The rows come from 4 hidden closed curves, with some noise, and rows from the same curve form a group. Each curve winds through 8 dimensions. The rows are also pushed far along 4 directions, which tell nothing about the answers.
Some rows, each with its group after it:
[-12 -10 -23  10  10  -7  -9 -12 -44  15 -11   0  11   4 -18 -16  -5 -12
  23  13] : (0)
[  2   2  -9  -8  11 -31   0   6 -18  -1   5  -3  -6  14 -13  -8  30   7
   6 -10] : (1)
[ 16  18  12 -11  -4 -21  19   9  30 -15  10  -8 -10   3  -1   2  30  12
 -14  -3] : (0)
[  2  -1   2  -3  -6  16  18  -9   3  15   2 -13  -5  10  12  -5  -4  17
   3   5] : (3)
[ -7  -2  20  -7  -2   0   9  -2  21   3  13   6   5   3  17  33   0  -4
 -16  11] : (3)
[-18  25   0  -8  -4   2  -7  -5  -4  31   1 -39   3   3  -8   3  24   9
   4  -7] : (1)
[ 21 -12  -2  -1   6  -5   7  -1  -9 -17   1  14  14   2   5  -1 -19  -5
 -12  35] : (2)
[ 10 -26 -13  13   3  10   3  -8 -13   6 -18   9  -5   9  10 -32 -23  17
  15   4] : (1)
[-16  13  -1   0  -1  -8   1  13  -2  15  -6 -25 -14  -4 -15 -13  36   4
  15 -20] : (3)
[-25  13   1   1  -1  -4   5   8  20  12  -5 -26 -13   1   1   6  25   6
   8 -10] : (3)
[-17   7  29  -2  -6  23 -19  -2  21  20  13 -12  13 -15  13  35  -2  -6
 -20  -4] : (1)
[-14  -5   1  13  -6  -1   6 -21  -9  18  -1  -9  17  -4  13  22 -22 -20
   3  10] : (1)
[-23  11   8  11   2 -10 -12  -4  17  -2   6  -7  14 -13   4  41  -4 -26
 -13   1] : (2)
[-30  13 -22   0  20 -25 -13  -3 -22 -10 -10 -10  13   4  -8  10   6 -12
  12  -3] : (1)
[  3  -5  15   7  -6  14  -5  -3   1  18   8  -1  14  -3  12   7 -16  -5
 -20  13] : (1)
[ 15 -11  -8  -2   1 -20   4   2   6 -11  -9  35  -6  17 -10 -27  11   6
   7   5] : (0)
[ 23 -15  20   0 -13  13  19  -3   3  12  15  12  -2   4  14  -3 -11   4
 -13   7] : (2)
[-24   4  -3   4   2 -12  -3  -4 -20  13   1  -9   7  -8 -11  18  10 -23
  13   2] : (3)
[-17 -11  -4  11  11 -17   1  -1  -4 -16   3   4  14  -7   7  37 -16 -29
  -6  26] : (0)
[-13   8  -2   0  -3   9  -2   1   2  16  -5 -28 -11  -2  -1  -2  11  11
  12 -18] : (3)
[-22  24  13   3  -3   4  -8 -10  16  15   7 -18  19  -6   7  26  -1 -12
 -16   1] : (0)
[  3  12 -13  -9  10 -28  15   9  -5  -8  -9 -18 -12  13  -9 -26  35  21
  13  -5] : (3)
[ -5   4 -16  15   3 -10  15   0 -16   4  -6 -10 -11   3 -13 -22   5  -5
  17  -8] : (0)
[  4  -8  13 -13  15 -21  -4  19   6 -17  16   9  -4  -3  -5  22  26   4
 -12   9] : (1)
[ -9  -6  20  -1  -4  11   3  -7  14  30  14 -12  -5   1  11  19  11  15
  -5  -2] : (0)
[ 20 -21  -1   3   0  15  -7   3   8  -7  -3  31  -8   5  -2 -20 -13  11
  -1   7] : (0)
[ 30  -9   3  -6  -2 -13  -3  12  15 -30   3  41  -1  -1 -13  -8   1  -8
 -13  14] : (2)
[  9 -15  -3   8   5   3 -10 -11   3   1  -3  16   1   4   2  -8 -11  10
   0   2] : (2)
[ 26 -29   7   0  -2  16  16  -2 -12   5  12  18  -8  14  17 -13 -23  15
  -5   7] : (0)
[ -6  11  -7 -10   3 -23  -5   0 -14 -25   2   8  27  -4  -2  29 -11 -36
 -11  24] : (1)
[  2   9  -7   1 -16   4   8 -13   7  16 -16 -16  -2   3  -4 -20   9  11
  15   0] : (1)
[-12  -4   3  -4  -7  10   0  -2   4  14   5   6 -10   4  -1   9   4   0
   7 -12] : (3)
[  1 -15  -2  12 -16  24  17  -9   0  16  -9  11  -1   4  11 -14 -29  -7
   7  14] : (0)
[ -1  -8   8   1  -6   8   9   0  19  -8   7  31   2   0   5  17 -17 -18
 -10  20] : (3)
[ 15  15  17  -5  -8   5   7   0  25   7   4 -22  -3  -6   5  -2  17  21
 -13  -1] : (2)
[-12 -10  15  17 -12  15   0 -13  10  18   2  -7  13 -21  12  31 -22 -22
  -4  14] : (3)
[ -3  -5   6   0  -7   7  23   7  12   6   5  -2 -13  11  15   3  -3   5
  -3   0] : (0)
[  9   8   4 -12  -1 -15  -3  -6   9 -19   8  13  15  -6  -9  24   5 -12
  -9  23] : (3)
[-10   0   0  10   2 -14   1  -1  -2  15  -2 -30   1  -5  -2   7  15   2
   4   4] : (1)
[  4  10  -4  -1  -4  -4  13  -1   8   9  -6  -8  -3  11  -4 -23  12  13
   3   6] : (2)
[-14  -5 -25  -5  13 -25  -4   4 -30 -14 -16  -2  18  10  -4   4  -7 -18
   9  31] : (1)
[ 29 -19  13   0 -10   0   5   0   7  -1   3  31  -7   0  -2 -18   2   6
  -4  -3] : (3)
[-22   7 -14   9  14 -25 -11   8 -16 -21  -1 -17  10 -19 -11  32   0 -32
   3  10] : (0)
[ -2  19 -16   9   6  -2 -16  -9 -10  12  -2 -15  -2   5 -21 -21  12  11
   7 -20] : (2)
[ -2  -6  12  -2  -5  -2  17  16  30  -2   3   2 -20   3   7   7  17   7
  -1  -3] : (3)
[-11  19   8  -2  -7  -8  -4   2  -4   1  -4 -20  21 -19  -1  13   6 -23
  -6   8] : (2)
[ 11 -29   4  10   2  10   0  -5 -20  -1  -5  13  24  -7  21   5 -43 -16
 -11  36] : (3)
[-31  36 -15 -14   7 -18  -7   7   5   3  -8 -34  -6   5 -20   1  45   9
  14 -13] : (3)
[  5   9  12  12 -24  32  -2 -14  26  41  -3 -13 -13  -4  -1 -24   7  21
   6 -31] : (2)
[ 16  11   7  -8   4 -19  -8  19  21 -31   2  -7  -3 -18  -9   6  25   5
 -13   0] : (1)
[ 15  -9 -12  -9  12 -27  -9  11  -2 -33  -6  28   8   1 -19  -1   9  -7
  -1  32] : (0)
[-15   2  -9  -2   1 -11   0   1   1  16  -7  -9 -11  12  -9  -8  26  10
  15  -7] : (2)
[ -3   1   0   5   0  10 -15  -7 -14   7 -10   3  14   0  10 -14 -19  -1
  -4 -17] : (2)
[ 10  -3   3  -3   5 -32  10   7  -4 -12  10   4  -4   2  -4   5  20  -3
  -4  -3] : (2)
[-30   0   7   8  -5   8  -4 -11   2  30   4 -17   9  -4   6  31  -3 -14
   1   8] : (2)
[ 21  -2 -14  -2   9  -2   5   9 -15  -7  -1  14 -13  17 -15 -44   8  19
   5  -5] : (0)
[ 13  -1  12   5  -1  -5  14  -1  18 -13  16   3   4  -1  12  21 -12  -5
 -23  17] : (2)
[  9 -15  -2  -3  -7   9   9  -1   6   8 -10   3  -2  16  15 -14 -11  15
   1  14] : (1)
[  6 -17   2   2  -4  -4   3  -3  12   0  -4  30   0   9   3  -5  -4   0
  -1   9] : (0)
[  6   5   3  -7   0 -10 -13  10  12  -3  -7   4  -8   2 -11 -17  27  15
   1 -19] : (1)

New rows, each followed by its group:
[-14  -8 -15   1   5  -6 -11 -10 -13   6 -14   3  12   6  -4   2  -4  -3
  12  16] : (3)
[ -8   5 -21  -2  13 -10 -22   4 -23   2 -18   3   3  11 -19 -32  13   8
  15 -14] : (1)
[ 19   2  17 -10  -4 -25   9  13  19 -19   3  -4  -8 -11   1   7  28   5
  -8 -10] : (2)
[-13  -4 -21   5  13  -1 -12   0 -13   5 -22  -1   7  14  -2 -23  -6   9
  10  11] : (1)
[  5  -8  14   6 -10  23  -9  -5  26  11   3   4  -2 -10   3   7  -5   7
  -8   6] : (0)
[-19  -6   0   9  -6  10  -6  -9   2  19 -16  -5   3  -1  10  -2  -7  -3
  11  -9] : (2)
[  4 -12  -4  -4  -4  -3  13   1 -19   8 -12   3   3   8   3 -22  -1   2
  11  11] : (2)
[  6   5  11   4  -4  -4   1   0   4 -15   0   7  24 -16   8  14 -18 -25
 -19  24] : (2)
[ -7  -4  -1  14  -2  11   3 -12   2  18  -8 -21   0  -4  10  -3  -8  11
   9  -1] : (1)
[ 13   6  18  -2 -14  18  15  -4  19  18   7  -3   0   6   9 -11   0  13
 -12   7] : (2)
[  8  17  15   0  -2 -30   4  10  37 -29   7  -2   4 -19  -3  26  21 -14
 -20   5] : (2)
[ 12 -23   1   0   1  10   0   5   3   4  -9  10 -17   9  10 -24   0  28
   9 -11] : (1)
[ 11 -11 -11 -12   9 -16  15   4  -5  -9  -4  13 -11  22  -3 -17  14  19
  10  15] : (1)
[-14  26   8  13   0  -2 -14  -8   5  14   3 -30  12 -15   0  11   6  -6
 -10 -23] : (1)
[  0 -11 -19   1   5  -6   4  -3 -11  14 -10  10 -14  27 -10 -33  13  21
  20  -4] : (2)
[-14  -3 -20   1  18  -3 -15  -5 -40   1  -9  -2   7   9  -1 -12 -11   2
  13 -15] : (1)
[  4  -7   9   2  -5   9  -1  -8  -6  17  -3 -16   9  -6  10   0  -6   7
   0  10] : (3)
[  8  -6   5   1 -10   2  10  -4  17  24  -8   7  -7  20   6 -23  10  20
   0   3] : (1)
[-23  16   0   7  -6 -10   4 -17   0  21  -3 -32   5  -4   1  18  13  -7
  10 -11] : (1)
[-18  -4  -9   4   1  22 -13 -12 -30  29 -10 -17  15  -1  -3  -6 -14  -1
  12  13] : (1)
[  5   3  11 -22  -9  13   0   5  15   0   5  -3  -7  -1   2   9  13  16
  -1   2] : (1)
[ -3  13   5  -7  -6  -1  -5   5  33  10 -12  -9 -15  11   6 -17  27  29
   1 -29] : (1)
[  6   7   0  -2  -5 -24   5   3  19   2  -8   1  -3  11  -7 -10  28   6
  -1   4] : (1)
[ -4  -4  15   4   3  -8  14   3  -1  -1   9 -10   7 -11  16  21  -4 -12
 -10  14] : (3)
[-20  10 -11  -5  -1  14 -13 -13 -28  16  -8 -16  17   6   5   4 -18  -8
   9  -2] : (1)
[  3 -19 -13   6  -2   7  21   5  -2   7 -11  14 -26  23   5 -38  -2  20
  20 -12] : (3)
[ 16   9   4 -19   3 -22  15  10   2 -23  16  12  -7   3 -13   4  25   0
  -6   1] : (3)
[-13  34  -6  -1  10 -22 -23   2  -3   3 -11 -28   4  -4 -13 -13  32   9
   3 -42] : (2)
[ -3   8  -4 -11   8 -20 -13   4 -18  -6  -1  -7   8  -3 -11   6  18  -2
   1  -2] : (3)
[ 22 -13  25   2 -13  16   2   5  42  -1  13  21 -19  -5   9   2   4  17
 -16 -16] : (0)
[-29  -9 -27  10  23   0 -10  -8 -49  17  -8  -9   9  16  -5  -8 -14  -5
  18   9] : (0)
[  6 -20  15  12  -6  14   5 -12 -16   8   4   6  21 -14  25  17 -42 -19
 -11  14] : (2)
[  3   2  -1   4  -4  12 -10  -2  18  11  -7  -2 -12  -1 -10 -18  12  19
   6 -12] : (0)
[ -5 -12  15   7 -10  30  -6 -12  -2  28   5  -8  16 -12  11  16 -23  -6
  -7  22] : (1)
[ -3 -12  -6   9 -12  22  -5 -20 -27  37 -12  -2  10   8   5 -19 -25  -2
  13   2] : (1)
[-22   8 -34   7  11  -6 -18 -10 -35 -10 -29   1  25   5  -3 -15 -27 -21
  17   9] : (1)
[-35  17   4   8  -5  16   2 -15   4  41  -1 -35   9   1   6  12   1   0
   3   4] : (0)
[ 16   5   9  -1 -20  20  13   3  29  12   3   3 -17   9   5 -21   1  19
  -5 -11] : (2)
[-22 -17 -10  13   4   9   8  -1 -14   7  -6   5   4   5  12   4 -26 -16
   8  16] : (3)
[-13  21  16  10   1 -27  -6  -5  16  -5  20 -17  18 -28 -11  51  15 -35
 -20  10] : (2)
[-25   1   9   8  -6  18  -1  -5   4  27   5  -9  -5   0   8  13  -4  -6
   4 -20] : (3)
[ 18 -14  -1   1  -7  24  -1  -9  -9  28  -7  25  -6  26   6 -53 -11  27
   6 -25] : (2)
[  2   0  26  10 -11   6  -3  -6  14  13  14 -12  17 -26   6  34  -6 -19
 -20  22] : (1)
[  3  -6  20   1 -12  -4  15   6  25  11  13  -7 -24  -5   4  12  26   8
   1 -21] : (0)
[-20   1  -3   3   5 -12   1  -3 -15  -7   9 -15   7 -13  -1  38  -4 -27
   3   5] : (3)
[-37  13   1   6   0   0  -8  -1  -2  20   3 -19  -1  -6  -4  21  12 -16
   7 -21] : (3)
[  9 -35   7  11   0   4   2  -5 -13   2   3  23  12   4  25  10 -39 -14
 -13  21] : (1)
[ 17 -30   5   8  -1  23  -7  -1   3  -8   3  39   1  -1   9  -3 -36  -4
 -11  17] : (0)
[ -2 -11 -19  -8   2  25  -6 -10 -34  13 -14   6   5  16   1 -25 -23  12
  19   9] : (1)
[  8  -1  18   8 -19  14  15  -8  19  28  -3  -2 -15   6  16 -25   3  18
   3 -36] : (2)
[ 22  -5   7  -5  -6  11  26  10   1  -9  10  10 -15   3   1 -17  -3   6
  -3   2] : (3)
[  7  -5  -7  -4   0  -8  -4   6  10 -18 -17  22   2  10   6 -15  -7   3
  -1   3] : (1)
[-27  16   0  16  -8   8 -10 -20   4  21   5 -18   6 -16  -5  26  -5 -22
   7 -20] : (3)
[-31  14   2  22  -5  30 -24 -18   3  40  -4 -31   4 -13  -1   6  -9  -1
   6 -27] : (0)
[-11  11   4  12   8  -8  -7  -1  18   5  -3 -17  -2  -3   6   0  11  10
  -6 -18] : (1)
[-17   3   6  12  -3   5   2 -14  -7  23 -10 -28   9  -7  18   3  -7   2
   7 -14] : (2)
[ -5  22  14  -6  -1 -24 -14  -4   5  -3  12 -21  19 -23 -13  37  26 -19
 -13   3] : (0)
[ -6   6  14   1 -12  21  14   1   6  31  12 -29 -15  -3   2   1  13  10
   3 -10] : (0)
[ 30 -16  19   1 -10   4   7   3  17   0   9  15  -3  -5   2  -3   1   5
 -16  20] : (1)
[  6   1   6  12  -8   9   3   2   6   5   0  -3 -10  -9   2 -11  -4   0
   0 -21] : (3)
[-15   0   7   5  -9  22  -2 -22 -15  33   5 -25   6 -10   7  15 -12  -2
   9  -8] : (1)
[  6   6  -8  -1   5 -27   0   6 -15 -10 -11 -10  -1  -3 -10 -15  19   2
  10 -15] : (2)
[ -5  22   1  -6   5 -33  -6  16  20 -30  -3 -17  14 -16  -6  27  20 -18
 -16  21] : (1)
[ 11  -7  35  -8 -13  14  12   2  38   4   5   2   3  -5  34  18  -3  15
 -22   3] : (2)
[  9 -16  10  -8   5 -13  -1  16  16 -19   1   6 -11  -6   5   9  16  11
  -4   1] : (1)
[ -2  -1 -21   6  -3   0  -7  -7 -25   9 -19   0  -2   6 -12 -27  -4  -2
  22 -14] : (0)
[ 10 -18   7   1   1 -18   5   0  -1  -7  -3  29   5   5   6  -3  -1  -7
  -4   7] : (2)
[  3 -19  13   0  -6  23  20 -10  -3   2  14   9  15  -1  27  29 -43 -13
 -14  40] : (3)
[ 24 -22   3  -2  -1  -9  13   4 -10 -15  -5  20   0   3  12 -15 -11   3
  -1   4] : (2)
[ -7   2   4   8   9  -5  -5  -5   8  11   5 -15  -2  -5  -7   7  16   9
   1   0] : (0)
